There are 9 hidden switches. A switch that is on adds its own fixed numbers to the row, and there is some noise. The rows also spread widely along 13 directions, which tell nothing about the answers.
In the rows, 128 means zero.
Known rows, each followed by its switches (1 for on, 0 for off):
[106 162 155 144 175 173 170 133  91 107  99 150 144 150 142 163 111  99
 169 136 133 128 108 138 115 122 174 162  99 136 109 126] | 0 1 1 0 1 1 0 0 1
[ 86 134 155 131  93 124 136 151 116 187 134 164 107 177 116 118 111  69
 145 153 119 132 109 114 162 150 108 108 107  78  98 175] | 0 0 0 1 1 0 1 0 1
[120  94 146 129 131  89 162 146 122 134 155 146 133 129 177  86 167 177
 113 114 106 126 140  86  97 144 136  83 115  74 142 140] | 0 1 0 0 1 1 0 0 0
[132 160 140 104 147 138  86 188 169 115 147 124 185 129 102 126  66  70
 152 141 109  99 142 109 133 148 123 133 129 128 103 145] | 0 0 0 0 0 0 1 0 0
[ 86 146 137  76 163 136 138  94 109 116 123 111  80 164 130 149 121 126
 152 111 138 140 103 117  93  90 109 121 105 120  89 128] | 0 0 1 0 1 0 0 0 0
[104 122 135 125 158 138 158 104 122 121 114 155 108 107 163  93 135 164
 148 128 134 149 111 118 112 121 153  91 123 136 131 129] | 0 1 0 1 1 0 0 1 0
[ 95 160 162 160 146 118 176 178 156 127 120 182 188  99 165  60 109 105
 141 146 106  95 145 114 122 171 158 168 128 109 164 145] | 0 0 1 0 1 1 0 1 1
[118 100 132 113 144 105 130 120 142 139 178 139 112 136 172  91 148 205
 129 108 108 147 134  72 102 112 131  58 110 119 113 174] | 1 0 1 0 0 1 0 0 0
[126 132 156 141 137 148 102 147 106 121  96 138 161 150  97 123 117  91
 117 145 155 142 116 151 155 166 138 130 113 129  75 138] | 1 1 0 0 1 0 1 0 1
[104 155 128 140 158 144  98 124 113 103 107 128 125 168  69 132 140 112
 158 134 138 159 114 118 130 149 125 149 112 129  92 160] | 1 0 0 1 1 0 1 0 1
[105  99 152 131 198 143 115  97 148 119 103 146 112 158 165 101 139 133
 112 112 154 132 103 140 165 122 157  76  89 121 101 163] | 1 0 0 0 1 0 0 0 1
[119  95 154 133 143 111 163 148 155 132 136 141 146 108 186  82 161 131
 122 116 100 109 130 105 121 147 141  74 103  77 164 143] | 0 0 1 1 1 0 0 0 0
[ 89  98 114  98 132 111 115  88 176 103 108  83 119 116 126 137 177 113
 122 101 170 125  99 109 108 120  93  48  78 113 119 124] | 0 0 0 1 0 0 1 0 0
[125 110 167 102 132 127 108 105 130 126  82 115 155 106 143  71 125 135
  91 127 160 149 101 163 137 140 118  82 111 150  87 116] | 0 1 1 1 0 0 0 0 1
[117 123 115 145 130 121 153 155 101 143 156 158 103 147 140 146 140 142
 150 129 115 134 153  90 108 133 157 122 131  94 124 138] | 0 0 1 0 1 0 0 1 0
[116 134 158 108 166 124 141 128  68 103  77 126  96 166 104 143 133  84
 115 127 148 116 110 164 129 135 129 152 105  76  81 106] | 1 0 0 0 0 0 0 0 0
[ 59 157 122 137 128 111 184  90 138 138 139 125  70 132 146  93 134 158
 142 133 114 137  97 103 130 115 113 129 150  99 162 133] | 0 1 0 1 1 0 0 0 0
[112 157 169 117 145 184  87 130 159 141  90 138 187 148 109  96  97  99
 156 141 131 149  85 153 124 139 113  96  78 187  94 195] | 0 1 1 0 1 0 1 1 0
[103 105 102 121 105 133  80  95 169 125 120 116 100 102  99  81 133 122
 128 131 156 165  96 124 156 140  94  54 142 149 115 154] | 1 0 1 0 1 0 1 0 0
[107 121 147 118 187 146 147  99 137 126 142 127 116 145 188 138 119 165
 138 108 134 133 115 112 128  94 162  94 107 151 112 139] | 0 0 0 1 1 0 0 0 0
[ 79 172 154 105 177 103 151 143 158  84  90 140 143 135 103  64 139  96
 144 118 118 105 117 114  91 156 104 169 108  80 140 145] | 0 0 1 0 1 0 1 0 0
[100  58 109 124  93  92 132 119 179 175 169 121 107 122 191 134 164 140
  92 112 153 110 134  87 141 120 122   4  98  88 127 140] | 0 0 0 0 0 0 0 1 0
[133 110 181  97 187 155 153 146 121  82  87 129 165  78 172  82  97  84
 115 130 134  98 105 161 140 150 167  87 114 112 105  88] | 1 1 1 0 1 0 1 0 0
[ 93 162 127 110 185 127 131 147 113 107 173 105  82 197 107 134 122 137
 160 122  74 119 122  71 112 120 132 111 115  40 103 158] | 1 1 1 0 1 0 1 0 0
[ 77 145 183 120 206 129 172 106 128  96  84 112 147 166 153 133 145 114
 106 105 166 104 102 144 126 134 153 147  71 115  97 122] | 1 0 0 1 1 0 1 0 0
[130 122 157 151 121 133 125 144 135 142 113 139 174 128 144 104 126 122
 113 132 135 133 120 147 140 154 137 124 117 148 125 147] | 0 0 1 0 1 1 0 0 0
[145 143 144 128 203 147 126 148 104  60 122  92 172 144 119 147 159 148
 157 102  94 128 132 110  74 136 154 150  95 119 130 129] | 0 0 0 1 1 0 1 0 0
[114 147 118 113  75 104 107 152 137 148 154 125 131 106  89 102  93 115
 140 148 123 143 134  98 130 151  88 130 167 134 113 129] | 0 0 0 1 0 0 1 0 0
[100 135 105 159 156 120 127 133 135 126 159 101 102 181 128 182 140 127
 129 118 128 113 141  93 152 118 163 117 116  76 116 130] | 0 0 1 1 0 0 0 0 1

New rows, each followed by its switches (1 for on, 0 for off):
[102 144 115 155 134 132 106 119 116 125 115 123 111 182  79 157 141 126
 141 123 163 163 114 117 137 141 135 131 113 135  92 150] | 0 0 1 1 1 1 1 0 0
[ 84 130 147 106 118 121 155 114 181 129 111 138 173  87 158 110 121 108
 127 121 184 121 119 113 111 129 117 113 104 173 106 123] | 0 0 1 0 0 0 1 0 1
[115 139 130 145 129 163 160 119  93 133 105 150 107 126 127 142 121 108
 164 138 127 147 105 145 128 120 142 147 133 146 134 129] | 0 0 1 0 1 0 0 0 0
[103 128 130 154 144 139 142 117 121 120 108 117 124 146 137 158 130 104
 116 130 161 122 115 142 155 132 153 130 122 116 116 107] | 0 1 0 0 1 0 0 0 1
[141 140 157 167 128 119  96 162  91 155 103 159 134 169  83  55 119 142
 110 149 102 154 124 153 162 175 135 145 140 111 106 176] | 0 0 0 1 0 0 1 1 0
[ 93 139 129 119 178 149 118  85 117 122 114 110  81 201 122 184 132 131
 148 112 156 141  94 128 131  88 140 102  77 129  83 152] | 0 0 0 1 0 1 0 0 0
[150 125  78 119 115 142  40 155 146  96 177  63 125 110  74 122 115 124
 163 139  76 149 125  88 133 145 102  56 161 104 132 136] | 0 1 0 1 1 0 1 0 0
[110 134 108 159 131 133 139 126 103 119 114 139  92 138 102 123 126 118
 139 141 135 139 113 123 156 137 148 132 149  98 119 121] | 0 1 0 0 0 0 1 0 1
[142  86 129 178 105 145 134 148  91 162 147 123 124 133 158 150 110 117
 101 142 132 130 126 140 198 141 172 100 152 122 113 116] | 0 0 0 0 1 0 1 0 1
[ 92 155 133 180 162 146 165 129 108 105 118 111 121 152 131 132 156 112
 149 135  89 113 103 130 139 139 144 162 110  82 170 150] | 1 0 0 0 1 1 0 0 1
[125 132 141 120 151 113 124 130  99 118 115 135 107 133 123  79 113 142
 116 130 119 139 124 141 135 139 126 150 159 112 118 121] | 0 0 0 0 1 0 0 0 0
[ 49 171 150 111 191 111 194 124 175  76 113 121 145 103 167 132 104  78
 125 130 173  71 129 109 130 140 158 161 122  92 128  68] | 1 1 0 1 1 0 0 0 1
[ 54 155 152 118 200 134 193  86 183 101 121 110 127 102 200  92 101 134
 130 115 139  89  92 117 146  94 156 121 114 137 148 116] | 0 0 0 1 0 0 1 0 1
[132 128 138 121 155 171 153 144 126  92 123 112 151  91 144 137 130  93
 174 126  90 109 105 121 107 123 140  95 100 121 144 135] | 1 0 1 0 0 0 1 0 0
[ 57 109 127 129 145  71 232 101 102 115 117 153  58 132 174 107 196 147
 114 110 146 111 124  90  99 129 138 124 119  22 151  91] | 0 1 0 0 1 0 0 0 1
[ 91 190 130 116 161 152 146 108 129  96 123  64 126 128 121 155  89 110
 147 130 113 104 100 144 122  95 116 185 143 147 139 102] | 0 0 0 0 0 0 0 0 0
[ 80 120 140 134 120 110 141 109 145 148 128 101 112 157 151 119 155 121
 113 121 129 118 101 118 143 123 114  79  86  81 127 148] | 0 0 1 1 0 1 0 0 1
[ 72 136 117 195  97 122 152 128 146 158 162 113 125 160 127 153 161 122
 135 140 125 131 113  87 161 151 128 113 109 100 147 170] | 1 0 0 1 1 1 1 0 1
[ 91 151 168 130  66 126 130 132 118 197 157 104 155 166 125 140  99 121
 102 147 138 141 109 129 147 140  84 141 124 165  82 163] | 1 0 0 0 1 0 1 0 0
[106  81 140 158 149 115 155  90 152 134 116 132 120 120 192  96 165 178
  91 105 165 141 111 128 154 127 166  65 111 139 136 132] | 0 0 1 1 1 1 0 0 0
[128 150 110 155 146 144 111 142  96  91  92 118 121 129  80 138 137 100
 160 142 115 132 118 144 123 149 141 146 126 107 138 122] | 0 0 0 1 0 1 0 1 0
[112 137 160 112 135 106 136 131 107 116  96 130 152 124 122 126 113 112
  88 129 190 128 139 153 127 157 129 176 141 150  78  86] | 1 0 0 0 1 0 0 0 0
[103 139 137 155 131  97 167 158 119 142 175 112 142 134 161 109 131 173
 112 128  99 114 151  86 123 147 150 140 147  97 144 123] | 0 0 0 1 1 0 1 1 0
[122 137 174 123 142 151 130 137 114 143 116 118 150 140 144  98  92 116
 124 135 112 125  95 151 151 131 137 103 107 137  99 148] | 0 0 1 1 0 1 1 0 0
[140 116 130 141 151 136 104 144 107 110 134  84 137 132 140 147 114 113
 107 129 126 121 136 140 163 138 162 115 142 106 108  90] | 0 0 1 1 1 0 0 0 1
[140 145 154 112 150 134 109 161 143 128 179 107 171 125 149 106 100 153
 142 132  68 121 138  96 116 131 125 111 124 131 122 162] | 1 0 0 1 0 0 0 0 0
[135 127 149 145 158 166 127 156  95 124  87 200 150 144 120 138 134  92
 178 138 139 154 134 130 113 153 173 127  85 137  97 157] | 0 0 1 1 1 0 0 1 1
[132 125 135 123 143 123 114 136  99  81  82 126 154 128  88 124 188 111
 147 116 130 146 128 131  71 155 103 156  97 109 127 131] | 0 0 0 0 1 0 0 0 1
[ 92 103 144 150 101  98 160 125 126 161  89 187 116 111 138  87 128 112
  94 141 202 142 128 141 166 169 149 115 141 134 102 110] | 0 0 0 1 1 0 1 1 0
[134 138 120 102 129  87  97 148 138 108 150 116 150 101 111  58 138 187
 123 118  98 144 156  93  73 146  95 132 154 126 133 138] | 0 0 0 0 0 0 0 1 0
[135  99 169 136 162 146 108 147 173 135 104 154 180 138 160  93 139 102
 120 118 125 115 115 145 142 149 138  79  78 128 134 179] | 0 0 0 0 1 0 0 0 0
[ 87 165 139 117 120 117 123 146 144 111 105 155 150 129  88  99 134  81
 170 147 131 138 119 104  98 165  95 142 108 101 127 148] | 0 1 0 1 1 1 0 0 1
[ 81 164 167  80 173 110 115 126 151 131 114 157 106 185 113  51 114 124
 142 127 106 130 101 114 109 130  87 119 102  78 104 187] | 0 1 0 0 1 0 0 0 0
[102 144 115  87 122 108 119 139 172 141 188 143 110  94 150  65  76 154
 154 134  98 139 141  69 116 118 106 101 177 131 131 144] | 0 0 1 0 1 0 0 0 0
[ 85 152 154 161 100 150 171 122  82 162 118 119 117 146 136 139 101  91
 135 157 121 130  87 150 171 132 130 151 130 127 123 128] | 0 0 0 1 1 1 1 0 1
[111  97 170 117 126 114 131 120 144 139  89 145 154 122 144  76 154 116
 106 119 157 139 104 140 128 156 111  81  88 130 112 150] | 0 0 0 1 1 0 1 0 0
[108 124 120 130 130 130 121 129 125 121 125 145 112 115 122 127 112  97
 135 142 154 136 129 124 152 142 136 126 148 126 106 119] | 1 0 0 0 1 0 0 0 1
[ 95 138 122 108 154 166 112  84 129 113 105 104  93 140 112 141 117 114
 161 122 150 158  80 132 133 102 119  89 108 156  99 139] | 0 0 1 1 1 0 1 0 0
[110 153 153 110 154 123  99 120 151 135 117 132 141 130 132  58  86 156
 108 132 131 137 118 145 137 127 114 133 141 166 103 151] | 0 0 0 0 0 0 0 1 0
[102 115 108 114 110 108 136 118 146 127 130 122 100 113 127 129 147 114
 136 123 136 124 119 108 117 125 102  98 127 103 139 126] | 0 0 0 0 0 0 0 0 0
[ 97 140 150  92 142 137  92 113 138 150 147 129 104 163 132 103  79 129
 134 138 134 154 105 118 153 118 115  79 120 140  69 166] | 1 0 1 1 1 1 0 0 0
[111 130 167 147 180 141 103 125 180 109 100 101 199 182 124 126 185 128
 126  98 131 125 105 125 107 146 120 104  38 135 130 195] | 0 0 0 1 1 0 1 0 0
[138 136 152 140 162 136  98 149 122 116 107 126 158 160 111 115 134 120
 129 125 114 133 128 138 132 147 142 131 100 110 106 153] | 0 0 1 1 0 0 0 0 1
[112 102 108 119 139 144  75 132 133 114 135 117 100 135 100 104 151 101
 161 136  96 145 106 100 139 146 112  32 100  72 118 173] | 1 0 0 1 1 0 1 1 1
[113 176 125 148 184 159 141 160 140  90 148 143 163 112 123 123  97 130
 177 138 101 119 142  97 113 143 170 170 144 154 140 143] | 1 0 0 0 1 0 1 1 0
[118 152 102 150 131 118 110 136 131 101 118 111 113 120  88 110 116 115
 132 138 121 126 123 135 146 144 121 156 167 113 146 118] | 0 0 0 0 0 1 0 0 0
[136 109 142 168 188 162 106 132 105 105  80 114 135 174 117 145 156 111
 116 117 142 132 110 161 157 149 182  95  82 110 106 140] | 0 0 1 1 1 0 1 1 0
[ 78 127 121 146 100 118 170 123 136 166 134 153  92 115 158 103 123 108
 136 146 119 113 115 115 151 126 123 108 135  92 150 140] | 0 0 0 0 0 0 0 1 1
[140 108 160 117 173 144 155 156 114 104 108 146 165  97 179 110 131 117
 132 120 118 107 136 136  99 138 168 105 103 116 130 112] | 0 0 1 0 1 0 0 1 0
[ 89 159 180 134 144 159 149 115 112 138  59 114 136 146 123 107 113  68
 111 145 134 107  76 200 156 138 118 145  90 123 115 140] | 1 0 1 0 0 0 0 1 0
[ 76 145 121 106 133 116 120  97 134 123 122 109  80 151 102 134 131 110
 133 129 152 141 106 118 134 127  97 117 125 108 103 130] | 1 0 0 1 1 0 0 0 0
[139 131 139 159 139 151 160 165  85 141 179 106 136 151 159 162 112 139
 143 132  69 113 132 107 136 123 163 135 137 104 138 136] | 0 0 0 0 1 0 1 0 0
[137 109 118 159 127 124 116 158  81 107 113  98 118 129 101 134 138  91
 109 138 124 126 131 141 167 168 151 123 150  66 118  90] | 0 0 1 1 1 0 1 0 1
[ 97 110 140  99 166 114 161 131 155 119 136 135 114  95 185  79 106 129
 120 120 125  92 122 106 131 118 147  72 125  97 130 115] | 0 0 0 0 0 0 1 1 0
[ 96 149 157 158 126 157 155 123  84 152 109 150 112 168 113 139 120 104
 151 149 132 150  89 143 154 141 137 140 107 135 104 163] | 1 0 0 1 1 1 1 0 0
[110 148 134 126 215 128 136 111 105  45  81 120 117 120 105  86 138 149
 129 116 151 139 116 130 122 141 173 145 132 107  98  94] | 1 1 1 1 0 0 1 0 1
[131 105 139  74 165 136 109 138 117 114 159 122 130 136 164 137 119 135
 153 112 108 131 136  90  93 105 129  76 101 113  92 137] | 0 0 0 0 1 0 0 0 1
[109 153 118 106 158 121 102 132 122  92 130  99 108 109 107  89 100 126
 127 139 113 126 129 129 130 140 116 137 168 109 120 107] | 1 0 0 0 1 0 0 1 0
[119 140 146 137 175 139 113 146 125  89  88 134 145 150  87 117 142  85
 138 126 133 122 116 139 129 162 133 146 104 103 115 150] | 1 0 0 0 1 0 1 0 0
[ 83 134 128  93  78 138  90 111 193 159 160  82 146 129 119 112 131 113
 157 134 107 146  85  89 110 125  47  37  90 136 129 186] | 0 1 0 1 1 0 1 0 0
[126 132 116 139 152 132 121 135 114 116 142  94 106 149 126 159 120 123
 133 127 110 117 126 124 148 121 147 119 136  95 125 116] | 0 0 0 1 0 0 0 0 0
[121 133 172 152 156 146 180 145  99 126 142 107 165 132 171 132 133 141
 122 125  99 116 120 124 128 140 165 135 107 123 128 128] | 1 0 1 1 1 0 1 0 0
[119 113 194 130 142 142 178 128  66 131  77 153 161 111 165  66 154 140
 112 131 126 144 104 161 107 153 143 126  92 133 106 137] | 1 0 1 0 1 0 1 1 1
[132 137 135 111 153 138  87 158 132 108 192  55 174 135 150 147  92 142
 130 124  90 117 137  90 128 123 136  96 126 128 103 126] | 0 0 0 1 1 1 1 0 1
[ 71 123 117  95 173 107 135 112 125  83 104 116  69 151 114 118 147  82
 142 116 143 110 103 107 121 126 115  97 102  41 112 119] | 0 0 0 0 1 1 1 0 1
[ 88 152  99 143 141 120  99 109 168 119 116 134  93 154  84 107 131 119
 146 129 141 145 113 117 144 136 105 138 144 122 141 161] | 0 0 0 0 1 0 0 0 0
[136 108 154 124 172 130  97 122 110  95  65 153 149 135 113 123 128 111
 100 121 205 147 126 168 143 158 155 131 112 161  64 113] | 1 0 0 0 1 1 0 0 0
[113  97 122 106 179 162  99 107 157  91 120 128 127  84 158 103 112 119
 148 128 151 138 109 116 147 125 157  36 111 153 102 128] | 1 0 0 1 1 0 1 1 1
[ 89 114 162 112 185 133 172 108 131 115  99 146 111 143 166 104 151 125
 140 106 136 123  98 121 115 120 149  86  76  99 121 144] | 0 0 1 1 1 0 1 0 0
[133 113 155 135 154 140 162 118 109 124 113 122 134 111 175  96 132 160
 114 123 111 126 104 147 131 119 152 106 124 128 139 120] | 0 1 0 0 0 0 0 0 0
[ 98 143 161 121 146 134  91 152 142 170 160 117 134 176 151 116  57  98
  96 152 124 105 128 134 196 136 137 102 128 107  74 154] | 1 0 0 0 1 0 0 1 1
[136 126 150 120 176 144  99 118 161  93 103 159 170 100 130  58 133 165
 139 122 139 162 118 127 107 146 135 108 119 182 119 163] | 1 1 0 0 1 0 0 0 0
[131  90 148 112 146 104 147 148  64 110 179  53 122 124 186 129 124 155
  77 119  97 100 138 110 140 129 150  87 141  59  97  74] | 1 0 0 0 1 1 1 0 1
[ 83  97  79 161  81  96 150 100 173 165 187 101  95 116 165 138 149 188
  98 121 161 133 133  69 149 116 136  49 150 128 138 122] | 0 1 0 0 0 0 1 1 0
[ 78 142 147 113 130 110 150 108 137 131 108 120 124 137 131 105 130 116
 117 124 154 122 106 126 126 126 104 136 111 122 107 132] | 0 0 0 0 0 0 1 0 1
[104 143 141 126 149 131 128 121 136 112  95 115 130 136 122 120 112 103
 110 131 162 123 113 151 144 140 135 135 134 122 108 103] | 0 1 1 0 1 0 0 0 0
[114  91 133 115 119 106 102 122 120 126  73 150 103 136 106 116 140  76
 103 129 193 137 113 157 151 157 114  93 116 100  90 115] | 0 0 0 0 1 1 0 0 0
